All rows are made from the same 4 directions, up to rounding. Whole rows:
(in the rows, 128 means zero)
[[ 87 130 168  98 176 134  90 101 124 108 125 110 148  94 158]
 [140 160  62 106 161 190 111  97 141 143  88  70 192 137 212]
 [132 134 110  87 162 163 112 116 161 135 100  91 196 112 163]
 [134 130 104 143 131 134 132 129 115 123 116 124 104 142 150]
 [126 124 138  71 161 152 110 122 176 135 110  98 213  95 136]
 [114 115 126 155 151 114 124 134  89  96 114 138  49 137 157]
 [141 131 118 136 108 127 139 133 132 139 134 133 131 138 114]
 [184  65  70 109 164 131 164 203 176 106  51 126 102 134 132]]

The start of a row, then its end:
[152 120  97 138 120 131 146 147 134 131 112] -> [130 114 144 128]
[118 119 146  88 160 139 111 125 157 124 115] -> [111 175  99 135]
[148  82 109 102 174 129 137 171 159 102  74] -> [121 114 117 141]
[ 89 108 141 131 199 123  98 121  89  74  94] -> [120  56 114 193]
[123 192 111 166  68 144 126  78  93 169 178] -> [124 150 159 133]
[127 140 112  96 157 161 111 110 150 135 107] -> [ 94 186 115 165]
[163 108  94 140 114 123 157 163 141 130 109] -> [139 105 147 113]
[113 122 124 144 154 125 119 125  98 103 113] -> [127  76 133 164]
[114 164 123 162 101 131 122  95  87 139 157] -> [130 110 149 143]
[176  99  67 100 155 154 149 169 178 128  67] -> [105 156 133 147]
[149 112 137 132  94 107 153 156 147 139 142] -> [153 127 131  72]
[ 60 183 132 129 190 169  61  41  65 107 125] -> [ 78 130 119 249]
[137  99 125 108 156 127 131 153 150 113  99] -> [125 125 116 130]
[124  90 165  92 155 111 126 155 162 111 115] -> [136 140  95  98]
[106 120 152 107 162 129 108 120 130 111 120] -> [119 134 106 144]
[145  44 133 101 190 101 144 202 161  76  64] -> [144  68 105 117]
[160 109 138  98  99 120 153 161 187 154 135] -> [139 189 115  59]
[145 136  71 134 148 158 129 125 124 127  92] -> [102 125 147 184]
[145  85 109 122 162 120 141 170 141 100  83] -> [132  86 127 138]
[152 107 105 103 147 140 137 153 163 127  95] -> [116 152 122 131]
[119  99 135 129 164 115 124 146 118  95 103] -> [134  77 121 144]
[169 102 142 117  72 101 169 176 181 156 149] -> [162 161 126  27]
[105 138 157 160 107 103 124 115  88 121 162] -> [152  79 135 114]
[147 119 115  96 139 144 132 140 169 138 108] -> [112 180 117 125]
[110 137 131 154 130 121 120 114  91 116 136] -> [134  83 138 148]
[ 88 167 171 150 102 118 106  81  87 137 183] -> [137 125 127 122]
[133 146  87 127 146 159 120 111 123 131 105] -> [ 99 142 139 180]
[ 86 151 148 136 153 134  95  86  87 112 138] -> [116 109 121 174]
[121 134 156 140  97 108 133 125 120 137 161] -> [149 122 128  90]
[109 129 123 151 151 125 116 118  88 103 118] -> [127  70 136 169]
[139  64 152  95 165 102 140 185 169  98  93] -> [145 109 100  94]
[142 141 122 113 107 141 133 123 154 155 138] -> [120 185 126 110]
[179  36  99 111 168 102 171 228 176  88  53] -> [150  64 124 101]
[168 108  86  81 152 159 140 156 192 140  80] -> [ 99 198 118 136]
[165 193  64 166  45 161 151  97 120 193 164] -> [117 179 179 124]
[117  78 149 125 174 100 128 164 121  80  96] -> [145  55 113 132]
[ 98 142 185 108 119 119 108 102 134 138 167] -> [132 173 101  98]
[128 115 130 141 130 115 134 140 116 115 124] -> [140  90 133 125]
[ 92 188 147 139 107 146  98  61  94 151 175] -> [112 166 130 151]
[135 110 122 134 134 118 137 147 127 116 116] -> [137  98 132 125]
